There are 3 ways to turn a row about zero (a turn may also mirror it). The second row of each pair is the first, turned, with some noise. The first 30 pairs use one turn. New pairs use 3 turns, one after the other, and a turn may come again.
Some pairs, each with its turns in order after it:
[ -5  -1  28 -28  20 -14  27  28  -8]
[  8  29 -24 -20 -30 -18  -4  18   6] | q450

[ 22 -21 -11 -25   5  14 -27 -16  -7]
[-16 -11 -38  16   4   2  -6 -26   5] | q84

[-30 -10   7   5  21   4 -29 -17  29]
[  6 -21 -14  37  -7 -18 -20 -18  -7] | q450

[ 11  -3  26 -11 -18  22  16  25  -3]
[ 15   4 -13 -24 -23  31  -9  12  12] | q84

[ 26  -5  -6  15  -5 -21 -16 -20 -23]
[-31  -2 -24  14  10  -4 -29  -4   3] | q470

[ 14   0  28 -18  -7 -21  -6  -8  28]
[  8  -9   6 -19  22  23 -12  -4 -30] | q470

[-19 -24  -8  25 -23 -24  28  11  12]
[ 19  -9  21  -1  11 -17   1  44  23] | q84

[ 2 -3 13  6 24 29 23  5 10]
[ 20  31   1  -4  12  -8  26 -20  -3] | q470

[  8 -28 -29  20 -25  28 -23  -2  -4]
[  8   3  25  21  34  29   5 -19 -21] | q450

[-26  28 -25  17 -26 -10  25   0  19]
[  9 -16  16  -6 -27  11  35 -24  28] | q450

[  1 -19 -10  24  28   4 -25   7   3]
[-19  29   3  32  -2  -8   9   7 -15] | q470

[ 26 -10 -16 -21 -16  -3 -28  24  -7]
[-17  -2 -36  11 -11  -5 -35  11   1] | q84

[-14  21  17  12   3  24  25 -20 -18]
[ 14  -1  -8 -12  -3 -33   5 -36   7] | q470

[ 10  29  30  27  -8 -12 -27 -28  -9]
[-29  14  40   1   5  17  -9 -32  20] | q84

[-21  14  -1  26  27  -4  13 -11 -21]
[-17  -6   4  14   4 -37  18 -27   4] | q470

[ 24  19   6 -17  25  13  11  26  16]
[  6  38 -23 -16  -3  12   3   5 -26] | q84

[ 14 -16  17 -23 -24  14 -28   4  22]
[ -2  12   6  37  14 -14  17  20 -25] | q450

[-29  24 -26  -6   5   1   8  27  17]
[ 19 -26  13  11 -17   4  38   9   7] | q470

[-27  -8  -6 -13  10   8  21 -18  14]
[ 17 -14   5   3 -34  -4  -4 -10 -16] | q450

[ 28  -5 -22   3 -25 -12 -24  15  30]
[-28  27 -19  15  -6 -25 -21  18  27] | q84

[ 24  22 -11 -24  12  -1   1 -27  -3]
[ 18 -13  -8  19  19  18 -22 -24   8] | q470

[ 20 -25  -9 -10 -15  10   6  19  -5]
[ 12  -7 -29   4  -3   4 -19  17  14] | q84

[  8   8  16   2  -5 -14 -27  -7   1]
[-23  -7  -8  19  13  -5  -1  15   9] | q450

[ 29  19 -25 -13 -30   7   3 -10  -5]
[ 11 -13 -33   3 -10  23 -21  -4  23] | q470

[-25 -24  -3 -11 -14  -9 -24 -17 -29]
[-13   3  -6  31 -13  40 -19   4 -10] | q450

[-18  -2 -14   6  26  -7   9 -29  25]
[  4   3   6   3  20 -26  40  -8  -4] | q84

[  9   9 -13  -7  25 -16   0 -24 -25]
[-10 -11   2  30  21  -6 -18 -23  17] | q470

[ 14  13 -27 -20 -11 -28  28  17  22]
[ 29 -10   2 -18  -8   4  32  27  25] | q450

[ 10  18   1 -25  30 -27  13   9  17]
[ -5  22 -12 -27  24 -11   0   6 -31] | q84

[ 15  10  11  -1 -25 -26  28 -26 -22]
[-28  -2  27 -19 -24  13   0  29  15] | q450

New pairs, each followed by its turns in order:
[  9  -9 -28   1 -29  -2  -3 -27 -27]
[27  7 18 22 22 17 14  3 28] | q470 q450 q84

[ 20  12 -14   7 -13 -28 -29 -11  -4]
[-26  12   6 -34 -22 -16  11  -4  12] | q450 q470 q450

[ 13 -22  -4 -16 -18  -5 -17  17   0]
[-11  15   0   5  -1  24  26 -14  -1] | q470 q84 q450

[ -7  15  -8 -10 -21  15 -20  11   6]
[ 18   0   2  -8   2   9 -32  -7  -3] | q450 q450 q470

[ 10  19 -20  -4  19  -2  27  17  26]
[-14   5 -21  11  12 -30  -4  -9 -30] | q450 q84 q84

[ -8 -15  11 -19   6 -14  12  20   2]
[ 29   9   5  -5  19  13   8  -9 -10] | q450 q470 q450

[-14  22  26  -5 -10 -16 -16  29  23]
[  8  33   6   9   9 -13   0  42   4] | q84 q470 q450

[-23  -3  10  18   2   0 -25  26  -9]
[-24  -9  16 -10 -14  -9 -11   0  30] | q450 q84 q450

[-26 -10  23 -10  -5  20   3  17  -9]
[ -4 -13 -35  13  -4   9   9   9 -15] | q470 q84 q450

[ 25 -15  25 -13   1 -11  14   9  27]
[ 16 -13  10   0   2 -19 -40  -4 -16] | q84 q84 q84

[-23 -24 -20 -27  -1   8  30   8 -29]
[ 6 13 21 -2 -5 -3 -4 15 56] | q470 q450 q450

[  5   9  18 -21   5 -20  29  20  17]
[-10  33 -21   9  17  27   7  15   8] | q84 q470 q84

[-20 -26  25   0  11 -20  16 -20 -19]
[ -8  10   7  41 -23   2  20 -17  11] | q450 q84 q450

[ -4  13   9  -1  -9  12 -23  -4  27]
[  6  -7  -5   6 -38   1  -7 -10   8] | q450 q470 q450

[-29 -20 -17   4 -20  11  -4  23 -12]
[-15  19 -12  15 -17   2   7  39  -1] | q84 q84 q84

[-11 -13  11  19   8  28 -17   2 -17]
[  8   5  33  -8  14 -22  19   0  -6] | q84 q84 q450

[ -9  17  11  11   7 -12  10 -15  -4]
[-16 -13  14  -4  -5   5  17  -8  -2] | q470 q470 q84

[  2  20  26   4 -13 -28   1   4  14]
[  7  19 -19  -5 -15 -15  14  18  22] | q450 q84 q450

[-21  16  17  19 -23 -14   9 -22 -19]
[  1 -25  -6 -25 -10   1 -29 -11  20] | q450 q470 q84

[-22   7   6  21  11  -3  26  -5 -17]
[ -4  -7 -17 -25  31   0   7   1 -20] | q470 q84 q84

[ 22  -9   2 -29  25  26  25 -17  22]
[ 16  36  15 -21  16  17 -19  20  31] | q84 q450 q470

[ -2  29 -21  -3  -7  28  20  17  14]
[ 18  14  24   9   2  22  -7 -31 -25] | q450 q470 q470

[-21 -13 -11 -21  20  17   5   4  -5]
[-10  12   3 -10 -12 -23  29   9  -4] | q84 q470 q84

[-15  20 -16  17 -22 -18 -13   8 -18]
[  0 -14   4 -23 -35   4   4  25  -4] | q470 q470 q84

[ 16   4   1 -27 -11 -18  -4 -12 -13]
[ 10 -12 -11 -20  18  12  20  17   8] | q450 q470 q470

[-10  27  21  12  28 -25  10  -3  12]
[  6 -30  -7   1 -32  32   7   4   6] | q450 q470 q84

[ 11 -19 -12 -13  -2 -16 -29   2   0]
[  2 -20  23   8  26   2  -9 -10 -14] | q84 q450 q450

[ 20  17  11 -26  24   2  15 -16 -15]
[  0 -38 -18  17 -10  13  -6   5 -10] | q84 q450 q84

[ -3  21 -23 -24  12  -5  10 -20  -8]
[-16  24  -8 -17 -32   4   2   3   6] | q450 q470 q84

[  3   3   5 -18  -1  17  10  15 -17]
[ 19  -5  16  10  14 -12  -1   8   6] | q450 q470 q450

[ -6  14  22  14 -26 -24  -6   9 -24]
[-11  23  14 -12 -29   1  22  16  18] | q450 q84 q450

[  4   7 -27  -2  29   3 -12   2  14]
[-10 -14 -12   1   4 -19   4 -32   0] | q450 q470 q450

[ 24  -3 -25 -11 -24 -29  12  -1   2]
[-12 -12 -10 -30  -7   5   5  28  28] | q450 q450 q450

